The rows come from 4 hidden closed curves, with some noise, and rows from the same curve form a group. Each curve winds through 8 dimensions. The rows are also pushed far along 5 directions, which tell nothing about the answers.
Known rows, each followed by its group:
[ 1.49  1.59  1.74 -1.82 -2.20 -0.36  0.25 -2.13  0.59 -1.13  0.83 -1.26
 -2.37 -0.34  2.67  0.16 -2.35  1.09]
(1)
[ 0.32 -1.48 -1.59  0.35  0.85 -1.58  2.48  0.28  0.98 -0.14  1.18  0.73
 -0.76  1.77 -1.54 -0.18  0.89  0.23]
(2)
[-0.84 -1.01 -0.73 -1.73 -0.34 -0.53  4.56  0.03  3.32  2.27  0.71  1.65
 -1.31  2.85 -0.86 -2.30 -0.85  1.27]
(1)
[ 1.75  0.13 -0.24 -0.34  0.56  0.40 -0.04  0.29 -1.41 -1.01 -1.61 -1.33
 -0.26  0.00  0.86  0.19  0.86 -0.33]
(2)
[-1.13  0.11 -0.08 -0.34  1.05 -1.95 -0.46 -0.29  1.03 -0.99  1.24  1.06
 -0.13  1.28  0.47  0.11 -0.71 -0.70]
(2)
[ 0.59 -1.22 -0.09  0.30 -0.54  1.29 -0.36 -0.02  0.48  0.48  0.66  0.05
  0.65 -1.50 -0.77 -0.44  0.32  0.61]
(3)
[ 1.48 -0.86 -0.17  0.70 -0.69 -1.82  2.28 -0.76  1.48  0.77  0.22  1.02
 -0.57  2.14 -1.28 -0.69  1.79  0.46]
(3)
[-1.27 -1.33 -1.34  0.82  1.00 -1.33 -1.36  1.17  0.40  0.20  2.16 -1.01
 -0.02  0.12 -2.27  1.44 -1.21  0.91]
(2)
[-0.73 -0.22 -0.42  0.99 -1.54 -1.61  1.10  0.01  1.03  2.11 -0.09 -0.74
 -1.04  1.82 -1.55 -0.32 -0.55  1.47]
(3)
[-0.24  0.38  0.79 -0.94 -0.71  1.42 -1.76 -0.01 -0.67 -0.35  0.58 -0.92
  1.36 -1.52  1.99  0.45 -1.40  0.30]
(2)
[-0.15  0.81  1.86 -1.53 -1.13  2.28  3.47 -0.26  1.95  1.82  0.33  2.12
 -0.49 -0.96  0.01 -1.07  0.12  0.35]
(0)
[ 2.25  0.29  0.56  0.42  0.27 -0.90  2.07 -1.01 -0.57 -1.16 -2.05  0.64
 -0.32  1.50  1.66  0.09  3.05 -0.75]
(0)
[-2.99 -1.13  0.02  1.05  1.15  1.16 -4.45  1.23 -1.67 -1.28  0.73 -0.01
  2.44 -2.20 -0.49  0.24 -1.71 -0.74]
(1)
[-0.53 -0.90  0.19  0.83 -1.52  0.54 -0.64 -1.04  0.58  0.85  1.62 -0.28
  0.01 -1.41 -0.86 -0.63 -1.59  1.13]
(1)
[ 1.01 -0.68 -0.89  2.09  0.45  1.78  1.81 -1.42  0.92  0.55  0.05  0.08
  0.18 -1.56 -0.38  1.30  1.87  0.04]
(2)
[ 1.05  0.32  1.29 -0.65 -2.61 -0.16  0.19 -1.39  1.40  1.43  1.06 -1.10
 -0.42  0.54  0.78 -0.26 -1.56  1.82]
(3)
[ 0.54 -0.84 -0.13  2.40 -2.79  1.65 -0.18 -1.56  0.73  0.05  1.72 -1.10
  1.14 -1.98 -1.56  0.47 -0.86  1.19]
(1)
[ 0.45 -0.32 -0.74 -0.09  1.40 -0.59 -1.71 -0.15 -1.31 -1.97  0.20 -0.44
 -0.01 -1.08  1.21  0.37  0.36 -0.91]
(0)
[ 1.24  1.22  0.85  0.23  2.05 -0.11 -0.52 -1.24 -1.69  0.78 -0.26  0.16
 -0.55  0.14  1.71  0.47  1.01 -1.22]
(0)
[-0.55  0.39 -1.30  1.26  1.42 -1.86  0.70  0.32  0.53  0.46 -0.51  1.42
  1.02  1.78 -1.10 -0.10  2.01 -1.72]
(2)
[ 1.77  0.34 -0.50  1.02 -0.41  1.52 -3.35 -0.24 -2.42 -3.28 -2.11 -3.15
  2.01 -1.72  1.90  0.89  0.03 -0.95]
(2)
[ 1.94 -0.97 -0.78  0.42 -1.14 -1.91  0.10 -1.48 -0.59 -0.85  0.60 -2.09
 -0.05  1.92  1.59 -0.21 -0.45  0.96]
(2)
[ 1.44  1.29 -0.84  0.83 -0.84  2.63  2.42 -0.56 -0.12  1.50 -1.39 -1.03
 -0.03 -1.43  0.46  1.14  1.72  0.12]
(0)
[-0.94 -1.23 -1.12  2.20  2.20  2.35 -2.83  0.66 -1.13 -0.52 -0.42 -0.22
  3.70 -2.08 -1.24 -0.11  0.61 -1.81]
(1)
[-0.54 -1.37 -1.16  1.31 -0.56  1.65 -3.25  0.93 -0.27 -2.17  0.36 -2.34
  1.49 -2.94 -0.79  2.06 -0.89  0.82]
(2)
[-1.05  1.20  0.55  0.21  0.11  3.62 -1.08 -0.47 -0.08  1.46 -0.22 -0.73
  0.09 -4.12  0.13  0.03 -1.33 -0.55]
(3)
[-0.22  0.08  0.24  0.64 -2.29  2.05 -3.75  1.50 -0.46 -2.13 -0.51 -1.07
  1.71 -4.24 -1.66  1.14 -0.32  0.14]
(1)
[ 0.28 -0.99  0.27  1.18  0.56  0.09 -0.69  0.37  0.02 -0.28  0.99  1.62
  2.15 -0.57 -1.71  0.04  1.71 -0.88]
(1)
[-0.39  0.17  0.09 -0.37  0.63 -1.22  1.19 -0.78  0.06  1.09  0.48 -0.27
 -2.36  2.14 -0.39 -0.88 -1.92  0.43]
(0)
[ 2.86 -0.17  0.63 -0.42  0.26 -2.56  0.24 -0.48 -2.15  1.73 -1.26 -0.88
 -0.72  2.64  2.54  0.34  2.70  1.03]
(3)
[-0.20 -0.52  1.45 -0.05  0.60  1.41  0.12  0.06  0.19  0.52  0.08  1.29
  0.04 -0.23 -0.92 -0.69 -0.05 -0.14]
(3)
[-0.70 -0.50  0.57  2.20  0.83 -0.36 -0.69 -0.20 -0.25 -0.39 -0.76  1.37
  0.68 -0.39 -0.57  0.86  2.09 -0.86]
(3)
[-1.52 -0.74  0.69  0.07  1.99 -1.38 -4.45  1.01 -1.04 -0.27 -0.08  1.82
  2.51 -0.89  0.39 -0.84  1.01 -1.69]
(2)
[ 1.26  1.44 -0.33  0.26 -1.68  1.25 -0.47 -2.21 -0.40 -0.75  0.06 -3.03
 -0.11 -1.04  3.11  1.02 -1.70  0.38]
(3)
[ 1.32  0.30  0.51 -1.13  0.56  1.04 -0.38 -0.32 -0.61 -1.46  0.34 -0.33
  0.32  0.21  1.14 -0.31 -0.84 -0.61]
(3)
[-1.00 -0.79 -0.45 -0.95  0.08  2.79 -1.50  0.80  2.34 -1.18  0.64  0.26
  1.32 -3.29 -2.28 -1.81 -2.22 -0.68]
(1)
[ 1.16  0.87  0.02 -3.05 -0.78 -2.15  3.95 -0.77  1.56  3.81  1.23 -0.27
 -2.96  2.69  1.55 -1.43 -1.04  1.93]
(1)
[-3.06 -0.56  1.10 -1.27  0.16  1.08 -1.44  1.83  2.47  0.57  0.21  3.04
  0.47 -1.55 -3.58 -2.55 -1.78 -0.58]
(1)
[-0.38  0.32 -0.83  2.33 -0.30  2.50 -0.30  0.08 -0.56 -1.17 -0.92 -1.08
  1.86 -1.11 -1.43  1.07  0.07 -0.86]
(0)
[-0.40  1.47  1.70 -2.09 -0.69 -1.94 -1.69  0.30 -1.24 -1.06 -0.53 -1.33
 -0.36  1.19  3.11  0.01 -1.83  0.28]
(0)
[-2.55 -0.44  0.58 -0.61 -0.35 -2.60 -2.72  1.14  0.62 -0.87  0.67  1.00
  0.55  1.44  0.02 -0.29 -1.35  0.23]
(3)
[ 1.06  1.21 -0.41  0.69  0.69  0.74  1.31  0.04  0.41  1.35 -0.74  1.59
  2.23 -0.39 -0.81 -0.72  2.85 -2.21]
(2)
[-0.67  0.29  0.36  0.40 -1.45 -0.29 -0.03  0.60  1.35  0.77  0.27  0.65
  0.60  0.42 -2.52 -0.66 -0.56  0.09]
(1)
[-1.26 -1.80 -0.84  0.10  2.66 -0.06  3.63 -0.31  1.48  1.70  0.67  4.55
 -1.84  0.34 -1.36 -1.83  2.22 -0.68]
(0)
[ 1.80  1.13  1.29 -2.34 -0.24  1.63  0.22 -0.67  0.50  1.28  0.26 -0.67
 -2.42 -2.28  0.76 -0.47 -0.98  0.80]
(0)
[-2.46  1.07 -0.96  0.39  1.29 -0.48  0.41  0.97  0.58  0.35 -0.89  1.87
  0.39  0.17 -0.83 -0.37  0.89 -1.85]
(3)
[-0.93 -1.02 -0.41  0.04 -0.17 -1.01 -0.62  0.77  0.11 -0.73 -0.39  0.28
  0.83  1.74 -1.13 -1.72 -0.91 -0.25]
(2)
[-0.54  1.00 -0.64  0.51  0.54  0.12  1.76 -0.03  1.46  2.04 -1.10  2.13
  0.41  0.20 -1.43 -1.39  1.86 -1.58]
(3)
[ 1.67  0.03 -0.13 -0.26  1.17  0.66  0.46  0.29 -1.55 -0.39 -1.99 -0.31
 -0.14 -0.18  0.87 -0.22  1.92 -0.83]
(2)
[-0.52 -2.01 -0.22  1.26 -0.59  1.45 -2.61  1.51 -0.44 -2.04  1.16 -1.32
  2.09 -0.80 -2.62  0.71 -1.41  0.69]
(3)
[ 1.29 -0.48  1.31 -0.52 -2.34 -1.37  0.42 -0.75  0.14  0.27  0.47 -0.35
 -0.82  1.26  1.46  0.47  0.16  2.20]
(1)
[ 1.56  2.08  1.20 -1.60 -3.04 -1.07  0.68 -1.61  0.35  1.12 -0.06 -2.78
 -1.56  1.11  2.89  0.19 -2.14  1.87]
(0)
[ 0.45 -2.08 -1.24  2.47 -0.51 -0.94 -0.25 -0.63  0.54 -0.40  0.88 -0.34
  1.07  0.57 -2.41 -0.61  0.44  0.24]
(0)
[-1.23  0.56  0.28 -0.70 -0.34  0.18 -1.60  0.54 -1.02 -0.47 -0.43 -0.70
  0.07 -0.46  1.98  0.78 -0.96  0.41]
(0)
[ 0.31 -0.01 -1.19  1.31 -1.92 -0.53 -1.29 -0.32 -1.31 -0.49 -1.12 -2.95
  1.47 -0.49  1.62  0.74  0.03  0.71]
(0)
[-2.62  0.54  0.11 -0.25 -0.11  0.30  0.23  0.11  1.12 -0.06  0.95  0.82
  0.06  0.53 -0.80 -0.70 -2.42 -0.42]
(0)
[ 1.03  0.33 -0.55 -0.26  0.29 -0.30  1.23 -0.75 -0.70 -1.17 -1.48 -0.80
 -0.81  1.22  1.78 -0.19  0.31 -0.34]
(2)
[-2.82 -1.48 -0.63  1.76  0.38  1.11  0.79  0.65  0.91  0.82  1.36  2.57
  1.82 -0.42 -2.78 -0.65  0.12 -0.45]
(1)
[-1.00 -0.57  1.31 -0.56 -0.56 -1.11 -2.26 -1.08 -0.87 -0.21  1.20 -0.49
 -1.43 -0.46  1.52 -0.54 -2.62  1.10]
(1)
[ 1.14  2.38  1.54  1.97  0.62  3.43 -1.75 -0.49 -2.19 -0.34 -2.27 -1.29
  1.39 -3.80  1.12  2.94  2.29 -1.71]
(3)

New rows, each followed by its group:
[-2.17 -1.44 -0.55  0.49  1.80 -1.58 -1.96  0.51  0.52 -1.75  0.91  0.43
 -0.47  0.64 -1.00  0.32 -1.37 -0.21]
(2)
[-1.59 -1.05 -0.77  1.20  1.19 -0.04 -1.31  1.08 -0.56  1.48  0.77  0.91
  0.85 -0.11 -1.99  0.07  0.43 -0.10]
(0)
[ 2.21 -0.84 -0.53  1.96 -1.93  0.67  0.70 -0.79  1.08 -0.48  0.17 -1.56
  0.60 -0.25 -2.23  0.54  0.72  0.74]
(3)
[ 1.02 -0.24 -0.67 -0.16  1.59  0.79  0.19  0.08 -0.24 -1.28 -0.15  0.32
 -0.07 -1.55  0.28  0.33  1.27 -1.12]
(2)
[ 1.40  0.86  1.80 -2.93 -0.30  1.36 -1.81 -0.14 -0.69 -1.30  0.54 -1.13
 -0.46 -2.27  2.80  0.20 -1.64  0.25]
(2)
[ 1.58 -0.04 -0.05 -0.16  1.67 -1.07  0.73 -0.15  0.33  0.59 -0.43  0.71
 -1.06  0.30 -0.77 -0.09  1.92 -0.70]
(2)
[-1.12  2.14  0.54 -1.38  0.76  2.93 -3.20  0.68 -1.09 -2.18  0.27 -0.40
  0.76 -4.99  1.11  0.62 -1.84 -2.02]
(1)
[-0.33  1.10  0.24  0.03 -0.18  1.68 -0.12  0.01 -1.04  1.68  0.19 -0.03
  0.10 -2.62  0.36  0.42  0.24 -0.17]
(1)
[ 0.29  0.07  0.23  0.10 -1.34  2.10  0.22 -0.29  2.82  1.74  1.47  1.62
  2.37 -2.83 -2.22 -1.44  0.35 -0.69]
(2)
[-1.45 -0.89  0.18  0.81  0.70 -0.88 -1.15 -0.61 -0.66  0.42 -0.55  0.64
  0.20  0.11  0.69 -1.08 -0.08 -0.26]
(0)
[-0.81  0.16 -0.53 -0.41  0.90  0.96  1.55 -0.26  1.41  2.21  1.77  0.04
 -1.38 -1.02 -1.54 -0.21 -1.58  0.22]
(2)
[ 2.75  1.71 -0.07  0.06 -1.28  1.04  3.83 -1.42  1.22  2.74  0.02  0.28
  0.77  0.36  0.14 -0.59  2.11 -0.48]
(2)
[-1.05 -0.01 -0.42 -0.30  0.51  2.75 -1.92  2.00  0.00  1.02 -0.53  0.37
  1.91 -3.79 -1.87 -0.72  0.25 -0.94]
(2)
[-2.90  1.18  1.25 -0.98  0.95  0.90 -0.82  0.88 -0.81  0.62 -0.07  2.34
 -0.91 -1.97 -0.21 -0.46 -0.72 -1.00]
(1)
[-0.27 -1.17 -0.86  2.15 -0.77 -1.08  2.99 -0.64  0.69 -0.35  0.23 -0.17
 -0.88  2.98 -1.42  0.81  0.43  0.98]
(3)
[ 1.92  1.22  0.35 -0.24  0.93  2.35  1.91 -0.84 -0.82  0.44 -1.05 -0.63
 -1.40 -1.60  0.78  0.42  1.02 -0.63]
(3)
[ 0.76 -0.79 -0.40  0.13  0.58 -2.27 -1.33  0.36 -1.25 -2.15 -1.41 -0.20
  0.35  1.64  2.19  1.07  1.99  0.03]
(2)
[-0.31 -0.03 -1.24  0.86  1.57 -3.36 -1.42 -0.07 -3.89 -0.02 -2.84 -1.57
 -1.39  2.35  3.15  0.52  1.45 -0.05]
(1)
[-1.64  0.51  1.39 -1.24 -0.51  1.45  0.53 -0.47  0.80 -0.09  1.13  0.96
 -0.86 -0.77  0.58 -0.38 -2.39  0.34]
(1)
[-0.86  2.36  1.92 -2.98 -0.08  1.12 -1.43 -0.31 -0.96 -0.29  0.16 -1.29
 -1.52 -1.39  4.11  0.82 -2.83  0.36]
(3)
[ 3.27 -0.59 -0.82 -0.20 -2.66 -2.43  0.68 -0.97 -0.16 -1.56  1.80 -4.09
 -1.69  3.03  0.73  1.77 -1.63  2.88]
(0)
[-1.11 -1.76 -0.72  3.03  0.61 -0.22  0.59  0.03  1.13  1.94  0.27  2.87
  1.89  1.06 -3.44 -0.83  2.47 -0.65]
(0)
[ 0.84 -0.49 -0.37  0.72  1.67  0.95  1.62 -0.07 -1.01 -0.93 -2.37  0.95
 -0.73  0.56  0.31 -0.15  2.40 -1.04]
(3)
[ 2.68  1.01 -0.78  0.91 -3.24  5.63 -0.63  0.45  1.12  0.58  0.24 -3.07
  3.38 -5.56 -2.52  0.83 -0.11  0.21]
(2)
[ 2.67 -0.33 -0.61  1.85  0.77  0.20 -1.89 -0.03 -0.96 -0.91 -0.68 -1.74
  1.36 -1.37 -1.10  1.47  2.12 -0.77]
(2)
[ 0.87  1.61  0.60 -0.83  1.35 -0.92 -1.22 -0.29 -3.33 -1.88 -1.21 -0.81
 -0.93 -0.21  3.95  1.67  1.07 -0.92]
(1)
[ 0.82 -0.44  0.25  0.55 -0.65  1.12 -3.46  0.31 -1.11 -2.92 -0.71 -2.86
  0.23 -1.79 -0.38  0.88 -1.63  0.18]
(3)
[ 0.71 -1.27  0.32  1.64  1.06 -2.44 -1.12 -1.65 -3.04  0.53 -0.91 -0.15
 -0.56  1.31  2.98  0.40  1.96  0.52]
(1)
[-0.19 -1.07 -0.15 -1.09  0.11 -0.44  0.71 -0.21  0.85  1.15  0.64  1.35
 -0.75 -0.02  0.35 -1.65  0.11  0.50]
(3)
[ 1.17 -0.45 -0.85  0.61 -4.19 -0.85  0.97 -0.61  1.94 -1.95  0.81 -3.13
  0.18  1.68 -1.23  0.16 -2.55  2.12]
(0)
[-0.61 -0.48 -1.63  0.33  0.87  0.64 -2.97  2.15 -0.61 -0.64 -0.73 -1.15
  2.84 -1.41 -1.20  0.03  0.26 -0.91]
(1)
[ 2.11  0.89  0.41  0.22  0.70  1.18 -0.20 -0.73 -3.06 -1.20 -1.28 -0.76
 -0.26 -2.21  3.43  2.02  2.59 -0.55]
(1)
[ 4.22  1.09 -0.08 -1.49 -1.25  1.51  5.00 -2.48  1.58  0.82  0.80 -1.43
 -2.74 -0.63  1.85  0.55  0.50  1.15]
(2)
[ 2.41 -0.11  0.31 -0.22 -1.42  1.83 -1.07 -0.29 -0.58 -1.14  0.67 -2.10
  1.43 -2.02  1.07  1.26 -0.01  0.63]
(2)
[ 1.15 -0.54 -1.05  0.78  0.54 -0.22 -0.43 -0.89 -0.82 -1.13 -0.50 -0.46
  0.88 -0.40  1.19 -0.32  1.11 -0.92]
(2)
[ 2.49 -0.35  0.24  0.60 -1.11  2.45  2.39 -0.82  0.12 -0.27  0.56 -0.94
  0.38 -0.01 -0.38  0.86  0.62  0.82]
(3)
[-0.44  0.00  0.65  0.36 -0.92 -1.37 -1.44 -0.20  0.53 -0.25  0.27  0.39
  0.73  0.45  0.62  0.40  0.34  0.20]
(3)
[ 2.31  1.98  0.03  0.91 -4.11  0.67  3.45 -1.47  0.78  1.88  0.26 -2.23
 -1.36  0.45 -0.83  1.20 -0.34  1.84]
(1)
[-0.77  0.70  1.27 -1.95 -3.54  1.80 -0.30  0.52  3.79  1.19  2.36 -0.35
  0.68 -1.33 -2.77 -1.57 -4.27  1.37]
(2)
[-1.92  1.32  0.42 -2.71  0.83  0.38  0.91 -0.16  1.24 -0.39 -0.66  1.98
 -1.43 -0.44  2.33 -1.67 -1.26 -1.13]
(2)
[-0.92 -1.02 -1.92  3.45 -0.97  1.73 -0.43  0.26  0.71 -2.27 -0.64  0.29
  4.03 -1.82 -1.83  0.41  1.70 -1.45]
(0)
[-0.14 -0.90 -0.30  2.40  0.51 -1.69 -0.70 -0.29 -2.43  0.57 -0.17  0.75
  0.08  0.13 -0.39  0.64  2.40 -0.18]
(1)
[ 0.78 -0.29 -0.10 -0.43  0.45 -2.65 -0.56 -0.76 -0.49 -0.01 -0.39  0.77
  0.39  1.52  2.32 -1.10  1.42 -0.60]
(2)
[-1.21  0.23  0.28 -1.31  4.63 -0.58  1.51  0.91  0.16  0.09 -0.91  5.69
 -0.12 -0.27  0.79 -1.06  4.16 -3.35]
(2)
[-2.91  0.06 -0.29  0.37  1.96 -0.76 -1.43  0.94  0.35  1.14 -0.55  1.94
  0.59  0.14 -1.03 -0.84  0.00 -1.37]
(2)
[ 2.23 -0.10 -0.73 -0.28 -0.65 -1.88  0.19 -0.67  0.34 -0.05  0.17 -2.72
 -2.02  1.00  0.39  1.03 -0.37  1.54]
(2)
[ 0.95  0.50  1.04 -2.05 -1.64 -0.95 -0.55 -1.00  1.46  0.81  1.44 -0.37
 -0.25 -0.04  1.23 -1.44 -1.81  0.77]
(2)
[ 1.35 -0.96 -0.13  0.38  1.12 -2.25  1.55  0.04  0.69  1.90  0.10  2.18
  0.22  1.69 -0.93 -0.52  3.52 -0.27]
(2)
[-3.45 -0.10  0.44 -1.81  0.05 -3.68 -3.65  2.36 -0.60 -2.31  0.37  1.07
 -1.50  0.83 -1.08 -0.87 -2.54 -0.02]
(1)
[-0.79 -1.16 -0.37  0.27  0.00  1.13 -3.69  2.04 -1.30 -1.08 -0.22 -2.44
  1.73 -1.23 -1.59  0.31 -1.97  0.59]
(1)
[ 1.28  1.93  0.67 -1.69  0.83  1.48 -2.48 -1.48 -1.88 -0.60  0.12 -3.87
 -2.07 -3.05  4.04  1.68 -2.83  0.28]
(2)
[ 0.01 -0.60 -0.81 -0.33  1.09 -0.56 -1.87 -0.07 -1.37 -1.33 -0.92 -0.02
  0.52 -0.39  2.40 -0.49  0.72 -0.77]
(3)
[-0.53 -0.20 -0.90  1.63  0.08  2.06  0.86 -0.55 -0.22 -0.26 -1.36 -0.44
  0.46 -1.56 -0.45 -0.33  0.23 -0.71]
(0)
[ 2.14  1.32  0.09 -0.75 -0.48 -2.39  2.75 -1.30  0.36  1.43  0.06 -0.28
 -0.86  3.39  1.36 -0.32  0.91  0.02]
(2)
[-0.84  0.79  0.53  0.06 -1.24  0.71 -1.06  0.09 -1.17  0.67  0.78 -0.90
 -0.28 -1.50  0.15  0.82 -1.41  0.68]
(1)
[ 0.58 -0.32 -1.49  1.35  2.87 -1.26 -1.98  0.98 -3.23 -0.83 -3.13  0.82
  1.88 -0.33  2.15  0.86  5.23 -2.35]
(3)
[ 0.08 -0.83  0.20 -0.36 -0.50 -0.05 -0.51  0.37 -0.28 -1.64 -1.08  0.74
  0.72 -1.04  1.59  0.08  1.70  0.07]
(0)
[ 0.72  0.39 -1.26  0.34 -2.11  0.50  2.16 -1.01  1.26 -0.33 -0.05 -1.05
  0.34  0.69  1.01  0.10 -0.31  0.51]
(2)
[-1.28 -0.80 -0.62  0.97  0.76  3.11 -1.23  1.45  0.63 -1.96 -0.94  0.75
  1.23 -2.70 -3.34 -0.66 -0.22 -1.43]
(3)
[ 1.45 -0.93 -1.02  2.43 -1.13 -1.50  1.08 -1.12  0.63  2.09  1.74 -0.94
  1.35  1.49 -0.53  1.78  1.81  1.43]
(2)
[-0.64  1.00  1.03 -1.24  2.99  1.22 -2.58  0.08 -1.49  0.50  0.02 -0.39
 -1.01 -2.84  1.34  0.41 -1.08 -1.22]
(2)
[ 1.28  0.61  0.88  0.01  2.24  1.52 -0.29 -0.13 -0.16  1.29 -0.16  0.87
  0.03 -2.20 -0.86  0.03  1.52 -1.40]
(2)
[ 1.07 -0.42 -0.98 -1.38 -2.08 -1.37  2.13 -0.18  2.68  1.89  2.12 -1.23
 -1.35  1.16 -2.02 -1.59 -2.20  1.84]
(1)
[-1.10  0.85  1.00  0.64  1.98 -0.14 -2.03  0.25 -0.97  0.57 -0.37  1.68
  0.93 -1.77  0.67  0.61  1.93 -1.81]
(3)
[-0.62 -1.39 -2.74  1.97 -1.69  1.05 -2.02  1.60  1.99 -0.61  1.29 -2.47
  1.84 -2.57 -4.80  0.90 -1.39  0.83]
(2)
[ 2.80 -1.24 -2.32  1.45 -1.23 -2.85  1.81 -0.26 -0.89  1.62 -0.11 -3.05
  0.95  3.89  0.58  1.04  1.80  2.00]
(1)
[ 1.34  0.57 -1.16  0.96  0.07  1.57 -2.86  0.76 -1.73 -2.72 -0.89 -4.10
  0.82 -2.17  0.38  3.05 -0.53  0.06]
(2)
[ 1.79 -1.00 -1.53  2.55 -1.20 -3.17  1.09 -1.47  0.29 -0.89  1.49 -1.81
  1.07  3.87  0.23  2.03  1.02  1.06]
(2)
